The first 4 rows are patterns. Each new row is the sum of 2 different patterns, raised or lowered, with some noise. Before adding, each is slid sideways (what falls off one end comes back at the other) and multiplied by a number that may be negative. Names go in the order of the patterns.
Known rows, each followed by the names of its patterns:
[-37 -19 -26   4 -19 -26 -18  -1   8  -5 -23 -13   2 -13  16  -9  -8   2
   4   0   5 -24   1  13 -17   3 -19   6  -6  -9 -16  10  20] : K_735
[  1  30   9  32  10   5   7  19 -12   9  17  -3   5 -23  23  12  19  35
  -3   0 -10   2  19  -5  -5   0   1   0  33 -24   0   0   1] : K_608
[ 15  -1 -12  -1  -1 -35  13  32  -6 -22  15  -7  -7 -21  -6 -11   4  -1
   4  28 -43  25 -16   0  -9 -24  20   2  -1 -12  -7   1 -25] : K_938
[-13  10 -14   3  13  -4  14  10 -11 -12   1  -2  -1  -1  -9 -20  48  12
  26  34   9  -6  -7  21 -10  23  18   2  28  10 -11  13   1] : K_423

New rows. What belongs after each?
[ -9  39   9 -27  12  -5  13  18  25  52   4   9 -11   3  16 -25  31 -18
  13   0  41  -2 -16  -1   1  10  35   9  52  -1   6  16  22] : K_608 K_938
[ 8 41 39 58  7  8 13 12 37 24 43 11 17 32 27 21 24 22 14 43 14 36 23 39
 -6 23  6 28 13  4 33 49 36] : K_735 K_608
[-16 -23  -7 -10  -9 -39 -27 -22 -12 -15 -11   2 -63  41 -17   5   7 -26
  -2 -19   3 -30  -2   1 -33  21  -9 -31  -5 -14 -51   4   0] : K_938 K_423
[ 19   1  -5   0  45   6  14  -3   6  21  31  40  38  19  25  29  36  14
   2  34  30   6   3  21  34  29  41   2  29  27 -15  16 -12] : K_735 K_608
[  5 -22  13 -24 -12 -13  22  12 -12   5   3  16 -23 -27 -19  22 -16 -12
   6   5  31   5 -20   2   2  -9  37  12   3  15  16  12  25] : K_735 K_423
[ 45 -17  43  33  -3  10  -2  39  24  47  18  44  29   2  40  37  -2  26
  33 -15  36  31  35   9  49  44  13   1   6  12  40  17  20] : K_608 K_938
[-27 -23 -63 -25 -12   1 -33  -7 -44 -37 -30 -68   8 -39 -19 -25  -4  -9
 -32 -27 -32 -12 -28 -33   7 -29 -24 -12 -21 -23  16 -22 -88] : K_938 K_423
[ -5  14 -17  25  16  -6  27  18  21 -18   4  -5 -18  14   4   2  55   8
  38  46  21   6   5   2  22  32  29  12  36  -3  -7  -2   2] : K_608 K_423
[ 50 -14  37  -2  32  30 -23  24   4  26  -1  -2  11   2  40  19  -2  12
  24 -13  47  43  12   7  36  17  20 -10  18  26  14  25  11] : K_735 K_938
[  5   4   6 -24   2  35   7   6  29 -12  28  11  -5   9  -4  -5  36  20
  -3  21   6  24  14  30 -29   7 -25 -39  25  28  34 -14  34] : K_735 K_423
[-18 -17 -19 -11  25 -55  -3 -34 -45 -20   3 -21 -32   5 -42 -30 -38 -27
 -17   9  -2 -20  -6 -37  -4  -5 -34 -21 -32 -26  -8  23 -38] : K_608 K_423
[-57 -32 -34 -33   0 -26 -35   1 -15 -25  -3 -38   8 -17 -37 -23 -58  -1
 -17 -12 -28 -15  11 -43 -29 -37  -7 -58 -18 -29 -11  -6 -17] : K_735 K_608
[ -4  33  18  52 -14 -10  29  34  -9   1  10  37  17   9   9  -8   6 -16
  36 -24  15  -3  29  22 -24  14  -2  26   5   6  32   1  -6] : K_735 K_938
[-22  34  27 -23 -19 -11 -11   2  -1  -8 -18  22 -13 -22   3 -43  -7  11
 -19  -9   6 -18  26  -8 -27  11 -21   2  -3  10   1  11 -14] : K_735 K_423
[ -1 -41 -16   2 -25   1 -41  -2  -1   6  17 -13 -34 -22  -3 -11 -16 -34
 -12 -19 -21   3 -26  -1 -42 -26 -34  14 -20  -6 -18 -12  -3] : K_735 K_608
[  2  17  23  17  12 -37   6 -19  -2   0  13  22  -1  24  -2 -20  12   3
  -7  27 -13  19  22  -1  11  21  19 -12 -15 -16  27  10 -10] : K_735 K_423
[ 11   5   0   2  -1  12  44   0 -26   7  31  -6  30  11  20  19  25  10
  15  -8  -5  52 -17  27  -1  25  26  -8  -1  22  38 -12  -3] : K_735 K_938
[ 11   2  51  -3  31  24   8  11  53 -17 -18  24  25  -6  -7  28  33  25
  41   0   5  -8 -22  59 -23  16   4  15  28  10 -14   6  14] : K_608 K_938
[37 17 30 18  8 25 29 24 21 31 31 46  3 14 30 33 12  2 44 19 87 27 62 75
 46 16  7 44 34 53 38 33 32] : K_735 K_423
[35 57 10 20 18 30  5 37 25 39 39 12 23 25 34 -3 30 13 32 18 -5 61 42 30
  4 36 38 32 18  2  4 75 37] : K_735 K_423
[ 26 -13 -19   8  -6  -7  -2   1 -21  10   2   2  10  24  -1 -30  -4  24
 -24  -1  16  28   5  11  -4   2   4 -11   2 -31  -4 -25   2] : K_938 K_423
[ 29  22   6  25  31  36 -16  10 -26  14  15  25  27   6   5  -4 -19  13
  -4  10  15  20  14  18  16  29  37  -5  14  -4 -14  31  30] : K_608 K_423
[-16  23  30  12  33  10  -7  16   2  -4  -8  44  16  48   5  19  43  27
  37 -14  10  19  -3  16  27   9  23   6  17  15  15  10  37] : K_735 K_608
[30 62 41 19 22 40 14 32 37 14 11 51 54 56 71 59 17 18 36 16 59 37 21 51
 35 15 62  7 11 34 13 26 59] : K_608 K_423
[ 23  22   1  64   9  55 -17  22  24 -26  14  31  43  12  34  28  -7  25
   9  16  34  45  12   7  21  58   7  18  36  32  20  43  32] : K_938 K_423
[ 12   2   7  -4   6  10 -66  20 -46 -20 -11   9  22 -37   3 -24  -7  -1
 -29  10  -6 -15   5  11  -9  34 -16 -40   5   0 -23  12  13] : K_938 K_423
[ 12   2  -4   6   5   7  31  -3 -43   9  31 -21  11  -8  27   4   5 -15
  11  16 -49  21 -38  17 -12 -12   7 -13   8  -1  -6  -3   3] : K_735 K_938
[-20 -27 -24  33  -1  14  -6  -3  -5 -34  10 -37  15  -4 -17  -2   5  -1
 -37 -29 -46   0 -43 -34 -20 -14   8  -8 -42 -34  -9 -23   2] : K_735 K_423
[-22  11   2   4  13  40  10   3  23  14  49  13 -32  -9 -35  -6  10  33
  23 -16  33   1   3  16  -5 -21  49   7  17  28   9   3  10] : K_608 K_423
[-19  25  -9 -36  11 -19 -10 -12 -23  -6   8 -29 -22  22  -9  -3 -17  -1
   5  -1 -23 -38  28  13  18  10   3 -35 -14   8 -27  -2  -1] : K_735 K_423
[25 17 46 40  0 10 10  5 28 26 18 34 49 24  9 38 22 30 36 10 28 54 28 35
 33  5 36 19 16 32 37 23 44] : K_735 K_423
[ 25 -10  28   7  -2  16  -3  -4  23   9   8  10  33   0  15  -3  10  21
  20   3 -29  17  22  -7   3  22  40 -15   3 -15  13 -11 -32] : K_735 K_938
[ -8 -12 -12 -24 -10   5   5  17   5  23 -40  35 -28   1  -3 -32  18 -20
  11  -8   2  21 -31  10 -13 -13  10  -7 -44   7  27 -10  -2] : K_608 K_938
[-21  -6 -47  -8  -2  -4 -12   0 -16 -30  -8   5 -22 -31  12   4  -8  -3
 -15 -32 -20 -54  13 -31  -6 -25   5  -1 -37  -8 -13  14 -22] : K_608 K_938
[-3 25  8  0  3 34 36 40 -6 14 31 20  8 -1  3  8 64 17 44 27 23  9  1 24
 -1 26 46  8 23 33 -5 38  3] : K_735 K_423
[-21  -4 -13  -4 -11 -14   1 -19 -30 -25  17 -21  -8 -12  -1  17 -41 -35
  18  11  13 -21  22  -6   0  -5 -24 -13  34 -16 -44   1 -13] : K_735 K_938
[ 18  22  52 -19  -9  -1  10  -9   6  13  17  30  16  -2  15  39 -39  23
 -16 -17  13  29  26   6   7  -1  17   3  -2  -8  36   5   9] : K_735 K_423
[ -1  -5   4 -12  -2 -18  43  38  15 -13   3  18  25 -11 -18  -3  14   5
  17 -14 -24   0  -1 -10  12  -2  13  23  -5 -16  23 -19  16] : K_735 K_608
[-45  35   1   7 -29   3   6  11  -8 -13  19 -22  23 -21   4 -30 -21  15
  -8 -13 -17 -19  12 -29  -7   6 -22   8 -14 -31   9  32 -23] : K_735 K_938
[ -7 -50 -46 -41 -62 -23 -22 -22 -50  -5 -24 -63 -38 -64 -26 -29 -51 -36
 -10 -24 -14 -41 -42 -16 -42 -17 -20 -18 -22 -16 -22 -16 -31] : K_735 K_423
[  1  13   7 -12 -14 -40   5 -23 -41 -15 -22   0  -1 -29  -7   3 -28  -8
 -15 -16  -8  -7 -18 -20  15   2  24   8   2 -30 -11   5 -23] : K_735 K_423
